There are 9 hidden switches. A switch that is on adds its own fixed numbers to the row, and there is some noise. The rows also spread widely along 8 directions, which tell nothing about the answers.
Some rows, each with its switches (1 for on, 0 for off) after it:
[-2.49 -0.44 -0.37 -1.50 -0.33  0.52  1.36  1.89 -2.07  0.82  2.39 -0.96
  2.51 -0.54 -0.75 -1.78  0.66  0.11 -0.55 -0.48  2.18 -0.38  0.35  1.02
 -0.66 -0.87 -2.66  0.23  1.00  1.79 -0.53 -0.35  1.68 -1.35 -0.76  0.68
 -0.60  0.33  0.76]
1 0 1 1 0 0 0 1 1
[-1.97  1.91  1.26 -0.70  0.05  1.12 -0.82  0.50 -2.00 -0.26  0.11 -0.43
  0.89  0.07 -0.26 -3.59  2.44 -1.63  0.10 -0.66  0.90  0.06 -2.54  0.40
 -0.03 -1.81 -2.07  1.07 -0.44 -1.01  0.92  0.30  2.06  1.61 -0.93  0.53
  0.92 -1.20  0.64]
1 0 1 0 0 0 1 1 1
[-1.76 -0.20  0.72 -0.28  0.16  0.50 -0.51  1.56 -0.07  0.81  2.13  0.11
  0.31 -0.08 -0.60 -0.17  2.09  1.58  0.09 -0.87  1.55  0.61 -0.72  0.50
  0.66  0.37 -3.04 -0.25  0.09  0.87 -1.45 -0.36  0.59 -2.15 -0.40  1.04
 -0.06  0.08  1.38]
1 0 0 0 0 0 1 0 0
[-2.72  1.77  0.80 -0.33 -1.29  0.40  0.88  1.35  0.28 -0.61  1.10 -0.28
  1.45  2.04 -1.00 -0.12  2.39 -1.80 -0.59  0.61  2.10  0.85 -2.14  1.31
 -1.66  0.52 -3.96  1.09 -2.94 -0.55 -1.84  0.70  0.50 -0.42  1.05  0.21
  1.16  0.22  0.32]
1 0 1 1 1 0 1 0 0
[-2.73  1.14  0.67  1.20  0.19  0.31 -1.28 -0.74 -3.54  0.96  1.05 -1.28
  0.10  1.24  0.36 -1.07  2.03 -0.78 -0.51 -1.71  1.29  0.33 -1.47  0.31
  0.92 -0.75 -2.39 -2.28  0.10  0.61 -1.20  0.21  0.75 -0.54  0.58 -0.21
 -0.33  1.00  1.88]
0 0 0 1 1 0 0 1 1
[-0.20 -1.58 -0.16 -2.47  1.55  1.73  0.25  1.58  0.04  0.01  0.46 -0.91
  0.84  1.11 -0.09 -2.50  0.23 -0.33  0.07 -1.57  1.29 -1.16  0.22  0.02
  0.82 -1.15 -2.17 -0.08  1.00  1.59  0.71 -1.86  1.03  0.34 -0.13  0.79
  0.48 -2.74  0.57]
1 1 0 0 0 0 1 0 0
[-1.59  0.79  0.65 -0.34  0.37  0.86 -0.51 -0.31 -0.49 -0.44 -0.46 -3.42
 -0.52  0.22 -0.74 -2.72  1.01 -1.30 -0.60 -0.97  0.17  0.66 -1.28 -0.35
 -1.50 -1.12 -0.50 -0.08 -0.59  0.62  0.40 -0.56  0.60  2.01 -0.97  0.86
  0.73 -1.60  1.28]
0 0 1 0 1 0 0 1 0
[-2.35  1.31  1.40 -1.53 -1.40  1.48  0.84  1.77  0.06  0.29  1.09 -2.52
  0.27 -0.37 -0.72 -2.04  1.41 -1.25  0.07  0.18  1.56  1.05 -1.04  0.81
 -1.45 -0.72 -1.41  2.28 -1.16  0.71 -0.72 -0.03  1.55  0.83 -1.01  0.90
 -0.31 -1.38  0.52]
1 0 1 1 0 0 1 0 1
[-0.54  1.55  0.52  0.80  1.80 -0.84  0.38  0.60 -0.50 -0.18  0.91 -0.99
  0.17  1.90 -1.45 -0.32  1.41 -2.62 -1.08  0.83  1.02  0.17 -2.42  2.48
  0.53  1.21 -2.87 -0.28 -1.75 -1.19 -1.75 -0.50  0.64 -0.41  0.62  1.20
  3.54  1.13 -0.07]
1 0 1 0 1 0 1 0 0
[-1.52 -0.70 -0.67  1.29  1.88 -0.61 -1.03 -0.06 -1.35  0.81  2.38 -1.00
  1.24 -0.91 -1.35 -1.34  1.53  1.17 -1.11 -1.94  0.95  0.22 -0.32  0.68
 -0.12 -0.78 -1.50 -1.59  1.07 -0.04 -1.03 -0.54  1.23 -2.25 -1.34  0.42
  0.73  1.74  2.01]
1 0 1 0 1 0 0 1 1
[-1.90  3.04  3.02  1.65 -0.63  0.71 -0.59 -0.26 -0.49 -0.54  0.08 -2.47
 -2.24  0.30 -0.37 -0.08  2.71 -1.13 -1.01  0.23  0.83  1.48 -2.60  1.20
  0.14  0.92 -1.35  0.10 -1.60 -1.07 -2.29  0.40  0.22  0.30 -0.14  0.42
  1.39 -0.47  0.75]
0 1 1 0 1 1 0 0 1
[-1.07  0.35  1.19 -0.94 -0.86  1.77  0.13  1.51  1.11 -0.40  0.61 -1.44
 -0.03  1.08 -0.41 -1.35  1.42 -0.01 -0.34 -0.76  1.77  0.73 -0.67 -0.03
 -0.53 -0.39 -2.23  0.13 -0.64  1.26 -0.69 -0.95  0.20  0.24 -0.16  0.43
 -0.49 -2.18  0.82]
1 1 0 1 1 0 0 0 0
[-1.08  1.84  1.82 -1.11  0.00  1.06  0.70  2.48  0.59 -0.29  1.88 -0.27
  0.96 -0.41 -1.41 -1.71  2.22 -0.74 -0.15  0.73  1.67  0.71 -1.76  1.20
 -0.78 -0.83 -2.61  2.82 -0.90 -0.79 -0.41 -0.01  2.19 -0.60 -1.35  1.64
  0.94 -1.27 -0.33]
1 0 1 0 1 0 1 0 1
[ 0.71 -0.89  1.20 -1.34  1.52  1.51  0.42  2.11  2.21 -0.11  1.39 -1.14
 -0.16  0.38 -1.21 -1.44  0.89  0.50 -0.11 -0.64  1.02  0.29 -0.25  0.88
  0.75 -0.28 -2.20  0.99  0.12  1.25  0.07 -2.00  0.64 -0.54 -1.18  2.00
  1.11 -2.53  0.34]
1 0 0 0 1 0 1 0 0
[-1.66  1.43  1.10  1.29  0.28  0.76 -2.43 -0.62 -0.44  0.79  0.03 -3.33
 -1.65 -0.10 -0.51 -2.63  2.04 -0.96 -0.36 -1.94  0.41  1.19 -2.06 -0.17
 -0.63 -1.23  0.43 -0.33 -0.84 -0.56 -0.56 -0.46  1.07  1.77 -1.28  0.07
  0.32 -0.42  2.32]
1 0 1 1 1 0 1 0 1
[-3.09  0.28  1.08 -1.37 -1.68  1.62  0.50  1.18 -0.95 -0.22  0.77 -1.64
  0.64  0.68  0.24 -1.17  1.42  0.55 -0.27 -1.11  1.85  0.68 -1.18 -0.21
 -1.46 -0.86 -3.07 -0.11 -0.55  2.14 -0.52 -0.23  0.33  0.66  0.18  0.29
 -0.89 -1.79  1.27]
0 0 1 1 1 0 0 1 0
[-0.55  0.65  0.76 -1.15  1.02  0.93  1.21  1.89 -0.93 -0.01  1.20  0.07
  1.76  0.03 -0.96 -2.46  1.24 -0.16 -0.50  0.23  1.46 -0.30 -0.92  1.29
  0.55 -0.82 -2.61  0.77  0.39  0.67  0.14 -0.92  1.70  0.14 -0.96  1.74
  1.06 -1.23  0.05]
1 0 1 1 0 0 0 1 0
[-0.68  0.22  0.79 -0.24  0.53  0.31  0.55  1.64  1.41 -0.56  1.56 -0.50
  0.56 -0.04 -1.53 -0.36  1.51  0.87 -0.77  0.04  1.44  0.90 -0.65  1.00
 -0.72  0.29 -2.57  0.69 -0.66  0.34 -1.33 -0.90  0.27 -1.23 -0.64  1.32
  1.08 -0.55  0.73]
1 0 1 0 1 0 0 0 0
[-1.98 -1.01 -0.14  0.44  1.02  0.26 -1.25 -0.31 -1.44 -0.37  1.16  0.37
  1.17  2.92  0.64 -0.18  2.68 -0.27 -0.78 -2.46  1.64 -0.48 -1.73  0.76
  0.95  0.26 -4.74 -2.90 -0.81  0.02 -0.85 -0.23  0.02 -1.53  1.44 -1.35
  0.97  0.74  1.32]
1 1 0 0 1 0 1 1 1
[-2.57  2.37  1.67 -0.80 -1.46  0.69  1.49  1.25 -1.20 -0.43  0.61 -2.98
  0.20  0.92 -0.65 -1.65  1.19 -3.70 -0.74  1.21  1.66  0.81 -2.59  1.72
 -1.56  0.17 -2.42  1.68 -2.22  0.09 -0.82  0.58  1.01  1.16 -0.06  0.54
  1.42 -0.22 -0.40]
1 0 1 0 1 0 1 1 1
[-1.70  0.62  1.72  1.31  0.67  0.04 -0.21  0.15  0.22  0.59  1.86 -3.66
 -1.56 -1.49 -1.16 -0.34  1.81  0.71 -0.69 -0.48  0.17  1.62 -1.09  1.07
 -0.05  1.00 -0.69  0.13 -0.41  0.47 -1.68 -0.14  0.62 -0.78 -1.71  1.83
  0.98  0.20  0.99]
0 0 1 0 0 0 1 1 1

New rows. What belongs after each?
[-0.45 -1.51  0.19 -0.13  1.57  0.36  0.74  1.10  1.33  0.01  1.82 -2.26
  0.95  0.46 -1.30 -1.13  1.41  0.24 -1.05 -0.86  0.96  0.31  0.12  1.46
 -0.13  0.35 -2.18 -0.12 -0.18  1.09 -0.56 -1.15  0.66 -0.81 -0.95  1.06
  1.26 -0.35  0.54]
1 0 1 1 0 0 1 1 1
[-2.12  2.25  1.89  0.60 -1.06  1.01 -1.58 -0.33  0.00 -0.90 -0.21 -2.47
 -0.91  1.00 -0.62 -1.30  2.67 -1.68 -0.26 -0.72  0.91  1.35 -1.78 -0.58
 -1.55 -0.36 -1.08  0.31 -1.91 -0.64 -1.16  0.76  0.34  0.79  0.02 -0.03
  0.06 -1.09  1.05]
0 1 0 0 1 0 0 0 1
[-1.98  1.68  2.14 -0.12 -0.22  1.36 -0.42  0.88 -2.27  0.88  1.05 -2.56
 -1.48 -1.66 -0.22 -2.47  0.98  0.32 -0.34 -0.92  0.83  1.28 -1.84  0.45
  0.33 -1.13 -0.64  0.36  1.13  0.99 -0.36 -0.62  1.44  0.64 -1.87  0.98
 -0.27 -0.82  1.29]
1 0 1 0 1 0 0 1 1
[-0.98 -0.89 -1.25 -0.80  1.97 -0.02  0.25  0.16 -1.65 -0.82  0.68 -0.42
  2.85  1.70 -0.78 -2.43  0.94 -1.81 -1.23 -1.02  1.18 -1.38 -0.31  1.22
 -0.41 -0.94 -2.93 -1.01  0.25 -0.17  0.29 -0.85  1.16 -0.05  0.50 -0.07
  1.90 -0.19  0.50]
1 1 1 0 0 0 0 1 1
[-1.41  1.87  2.17  0.53  0.01  0.31  0.83  1.93  0.71  0.43  2.82 -1.80
 -0.69 -1.92 -1.73 -0.04  1.71  1.26 -0.39  0.82  1.29  1.91 -0.79  1.12
 -0.56  0.38 -1.29  1.67 -0.30  0.46 -2.48  0.11  1.29 -2.05 -1.83  2.39
  0.23 -0.07  0.54]
0 0 1 0 1 0 0 0 1
[-2.36  1.77  1.55 -1.10 -1.03  0.92  0.31  1.59 -1.82  0.81  1.23 -1.15
 -0.65  0.72  0.08 -0.66  1.05 -1.64  0.06  0.21  1.83  0.55 -2.07  1.15
  0.65  0.08 -2.66  0.67 -0.91  0.93 -1.39 -0.08  1.07 -0.43  0.05  0.86
  0.30 -0.31  0.41]
1 0 0 0 1 0 1 0 0
[-1.65  1.67  2.17  0.97 -0.73  0.48 -1.37  0.19  1.37 -0.15  0.76 -3.00
 -1.85 -0.10 -0.95 -0.44  2.87 -0.53 -0.15  0.00  0.55  2.23 -1.58  0.66
 -0.49  0.96 -1.13  0.70 -2.06 -0.43 -1.80  0.26  0.19 -0.33 -0.97  0.89
  0.63 -0.08  0.97]
1 0 0 0 0 0 1 0 1
[-2.54  1.04 -0.92  0.17  0.10  0.19 -1.74 -1.28 -2.04 -0.13 -0.33 -1.93
  1.02  1.49 -0.35 -2.78  2.36 -3.31 -0.37 -1.39  0.73 -0.56 -1.86 -0.30
 -1.12 -1.17 -1.07 -0.88 -1.25 -1.28  0.17  0.97  0.97  1.33  0.19 -0.64
  0.86  0.45  1.38]
1 1 0 0 0 0 1 1 0
[-2.89  1.16  1.40 -0.77 -1.40  1.33 -0.69  0.91 -0.87  0.09  0.91 -0.78
  0.00 -0.50 -0.21 -1.87  2.57  0.48  0.18 -0.80  1.53  1.07 -2.17 -0.12
 -0.58 -0.76 -2.32  0.68 -0.64  0.31 -0.28  0.54  1.00  0.43 -0.96  0.65
 -0.17 -1.05  1.42]
1 0 1 0 0 0 1 1 0
[-1.80  1.33 -0.53 -0.66  0.13 -0.01 -0.12  0.20 -1.88  0.38  0.80 -1.68
  1.34  0.23 -1.15 -2.17  0.72 -2.64 -0.43  0.07  1.23 -0.36 -0.40  0.35
 -1.12 -0.81 -0.55  0.29 -0.34 -0.38 -0.94  0.22  1.43  0.09 -0.22  0.51
  0.40  0.30  0.70]
1 1 0 0 0 0 0 0 0
[-2.18 -0.78  0.44 -1.44 -0.71  0.99  1.14  1.24  0.22  0.10  1.63 -3.55
  0.23 -0.74 -0.67 -1.21  0.43  0.47 -0.47 -0.50  1.31  0.53  0.80 -0.14
 -1.50  0.16 -0.90  0.23  0.18  2.33 -0.95 -0.38  0.40 -0.88 -1.16  1.47
 -0.69 -1.47  0.76]
0 1 0 0 0 0 0 1 0
[-1.36  0.81  0.94 -0.40  0.29  0.95  0.24  0.10  0.09 -0.73 -0.07 -2.19
  0.35  1.12 -0.85 -1.68  1.90 -1.89 -0.74 -0.35  0.69  0.13 -1.43  0.87
 -0.94 -0.57 -2.15  0.40 -1.41 -0.25  0.11 -0.22  0.67  0.71 -0.15  0.48
  2.04 -1.34  0.58]
0 0 1 0 1 1 1 1 0
[-1.27  1.13  2.13 -0.21 -0.72  1.56  0.02 -0.23  1.35 -1.08 -1.33 -4.12
 -1.81  1.60 -0.22 -0.65  1.70 -1.20 -0.83  0.06  0.39  1.42 -1.08  1.03
 -0.83  1.02 -1.45 -0.01 -2.15  0.88 -1.40 -1.13 -1.13  2.00  0.59  0.53
  1.43 -2.20  1.17]
0 0 1 1 0 1 0 0 0
[-0.79 -1.07 -0.14  0.36  0.61 -0.01 -0.53 -0.77  1.33 -0.71  0.16 -5.18
 -1.37  1.89 -0.55 -0.34  0.61 -1.77 -1.62 -0.82  0.09  0.69  0.47  1.01
 -1.12  1.64 -0.84 -1.41 -1.51  1.36 -1.89 -1.41 -1.35  0.08  0.45 -0.07
  1.23 -0.03  1.23]
1 1 0 0 0 0 0 0 1
[-1.14 -0.64  0.41  0.67  1.15  0.07  0.38 -0.11  2.15 -0.77  1.08 -4.12
 -0.18  0.89 -1.39 -1.04  1.62 -1.17 -1.61 -1.16  0.28  0.69 -0.51  0.85
 -2.04  0.77 -1.26 -0.20 -1.69  0.17 -0.83 -0.37 -0.05  0.14 -0.60  0.72
  1.95 -0.64  0.48]
0 1 1 0 1 0 1 1 1
[-1.99  0.07  1.17 -0.63 -0.51  0.93  0.31  0.83  1.53 -0.83  0.28 -2.29
 -0.99  1.62 -0.17  0.14  1.48 -0.66 -0.82 -0.21  1.27  1.10 -1.50  1.05
 -0.69  1.59 -2.74  0.15 -2.20  0.89 -1.68 -0.70 -0.72  0.47  0.68  0.19
  1.28 -1.27  0.72]
1 1 1 0 0 0 1 0 0
[-2.02 -0.63  0.05 -1.87 -0.01  0.90  0.91  2.44  0.02 -0.14  2.05  0.90
  2.38  1.41 -0.51 -0.58  1.52  0.34 -0.40 -0.85  2.49 -0.16 -0.61  1.08
 -0.83 -0.40 -4.90  0.69 -0.53  0.85 -0.88 -0.40  1.17 -1.73  0.52  0.23
  0.52 -0.46  0.63]
1 0 1 0 1 0 1 0 1
[-1.10  1.36  1.78  0.09  0.46  1.32 -1.18 -0.88 -0.93 -1.41 -1.46 -2.07
 -0.77  2.15  0.53 -2.73  2.37 -1.81 -0.69 -1.27  0.39  0.41 -2.36  0.06
  0.59 -0.71 -1.88 -1.18 -1.12 -0.12  0.33 -0.85  0.38  3.15  0.32 -0.07
  1.47 -2.60  1.03]
0 1 1 1 0 0 0 1 1
[-2.40  1.54  1.94 -0.39 -1.20  1.05  0.97  1.30 -1.18  0.59  1.41 -2.16
 -0.39  0.06 -0.29 -0.51  1.50 -0.45 -0.20  0.21  1.69  1.18 -1.20  0.73
  0.08  0.19 -2.37  0.01 -0.66  1.77 -1.64  0.08  0.46 -0.47 -0.28  1.30
 -0.25 -0.45  0.59]
0 0 0 1 1 0 0 1 0
[-1.32 -0.87  0.53  0.48  1.18  0.29 -0.42  0.31  0.22 -0.59  1.17 -0.91
  0.36  1.68 -0.02 -0.29  2.36  0.28 -1.18 -1.31  1.19  0.23 -1.42  1.38
  0.51  1.02 -3.77 -1.56 -0.95  0.25 -1.21 -0.59  0.00 -0.76  0.55 -0.15
  1.74 -0.05  0.91]
1 1 1 0 0 0 1 1 1
[-2.84 -0.46  0.79 -1.13 -0.15  1.05  0.19  1.75 -1.28  0.83  2.56 -0.29
  1.16 -1.03 -0.10 -1.02  1.89  2.19  0.13 -1.37  1.68  0.29 -0.44  0.09
 -0.31 -0.91 -3.12  0.45  0.74  1.62 -0.57 -0.01  1.42 -1.82 -1.15  0.93
 -0.75 -0.76  1.03]
0 0 1 0 0 0 1 1 1
[-1.48  1.22  1.50 -1.42 -0.33  1.17  0.49  1.56  0.82 -1.17  1.11 -0.73
  1.14 -0.15 -1.08 -1.62  2.15 -0.10  0.05  0.21  1.61  0.69 -0.68  0.19
 -1.52 -0.57 -2.30  1.96 -0.75  0.06 -0.78  0.18  1.31 -0.02 -0.81  1.19
  0.22 -2.16  0.21]
0 1 1 0 0 0 0 0 1
[-1.85 -0.37  1.44 -0.60 -0.40  1.65 -1.34  0.32  0.29  0.02  0.21 -3.28
 -1.34 -0.13  0.24 -2.07  1.75  0.14  0.04 -1.84  0.42  1.18 -0.97 -0.35
 -0.22 -0.68 -1.31 -0.01 -0.28  1.42  0.39 -0.77  0.37  0.86 -1.32  0.32
 -0.34 -1.75  1.51]
1 0 0 0 0 0 1 1 1
[-2.35  2.41  0.57  0.84  0.51 -0.31 -0.52  0.06 -2.89  1.18  1.39 -1.89
  0.27 -1.55 -1.60 -2.46  1.29 -1.10 -0.35 -0.30  0.70  0.47 -1.48  0.29
 -0.78 -1.27  0.12  0.28  0.34 -0.70 -0.73  0.78  2.06 -0.12 -1.67  1.60
  0.60  0.92  1.34]
0 0 1 0 1 0 0 1 0
[-2.46  1.37  2.65 -0.16 -2.46  2.02 -0.50  0.68  1.63 -2.04 -0.41 -1.63
 -0.45  1.41  0.23 -0.58  3.88  0.26 -0.76 -0.42  1.56  2.24 -2.50  0.03
 -1.56  0.48 -3.33  0.31 -2.78  0.18 -0.96  0.31 -0.38  1.52  0.33 -0.48
  0.02 -2.04  0.91]
1 1 1 1 0 0 0 1 1
[-1.11 -0.61  0.77 -1.02  0.35  0.88  0.78  0.84  1.24 -0.65  0.05 -3.97
 -0.87  2.13 -0.27 -0.78  0.17 -2.00 -1.22 -0.43  0.80  0.63 -0.67  1.58
 -1.10  0.93 -2.65  0.18 -1.80  1.42 -0.97 -1.60 -0.48  1.04  0.36  0.20
  1.82 -1.37  0.48]
1 0 1 0 1 0 1 0 1
[-0.27 -0.08  0.10 -0.69  1.06  0.12  1.23  1.31  2.17 -0.33  1.72 -3.00
  0.72 -0.59 -2.34 -1.10  0.63 -0.86 -0.58  0.80  0.74  0.32  1.11  0.70
 -1.76  0.46 -0.06  1.46 -0.46  0.70 -1.54 -0.48  0.81 -1.27 -1.34  2.28
  1.07 -0.99 -0.17]
0 1 0 0 0 0 0 0 0
[-1.55  0.69  0.70  0.43  0.99 -0.18  0.51  0.64 -0.76 -0.03  1.29 -0.80
  0.47  1.54 -0.80 -0.12  1.89 -0.86 -0.96 -0.11  1.29  0.38 -2.05  1.65
  0.18  0.81 -3.50 -0.59 -1.39 -0.18 -1.34 -0.11  0.57 -0.89  0.40  1.13
  2.37  0.35  0.32]
0 0 1 0 1 0 1 1 0
[-0.83  2.49  1.91  1.42  0.73  0.45 -1.88 -0.42  0.11  0.60  0.19 -2.92
 -2.10 -0.37 -1.34 -1.69  2.29 -1.36  0.07 -0.43 -0.04  1.33 -2.25  0.10
  0.22 -0.41  0.37  0.32 -1.18 -1.06 -1.08  0.19  0.98  0.66 -1.44  1.79
  1.36 -0.65  1.15]
0 0 0 0 1 0 1 0 0
[-1.25  0.60  1.78 -1.67 -0.23  1.28  1.72  2.04 -0.02 -1.05  0.84 -1.00
  0.42  0.22 -0.44 -1.16  1.16  0.03 -0.29  0.88  1.28  0.63 -1.09  1.14
 -0.17  0.31 -3.33  1.30 -0.55  1.52 -0.50 -0.68  0.60  0.22 -0.34  1.93
  1.02 -2.46 -0.15]
0 0 1 0 0 0 0 1 0
[-1.61  2.27  1.38  0.57 -0.78  0.42 -0.18  0.49 -0.96 -0.53  1.18 -0.55
  1.43  0.84 -1.10 -1.21  3.33 -1.79 -0.43  0.59  1.62  0.93 -1.88  1.11
 -0.42 -0.11 -2.80  0.35 -1.74 -1.03 -1.15  1.01  1.14 -0.62 -0.10  0.60
  0.77  0.81  0.27]
1 0 0 1 0 0 0 1 1
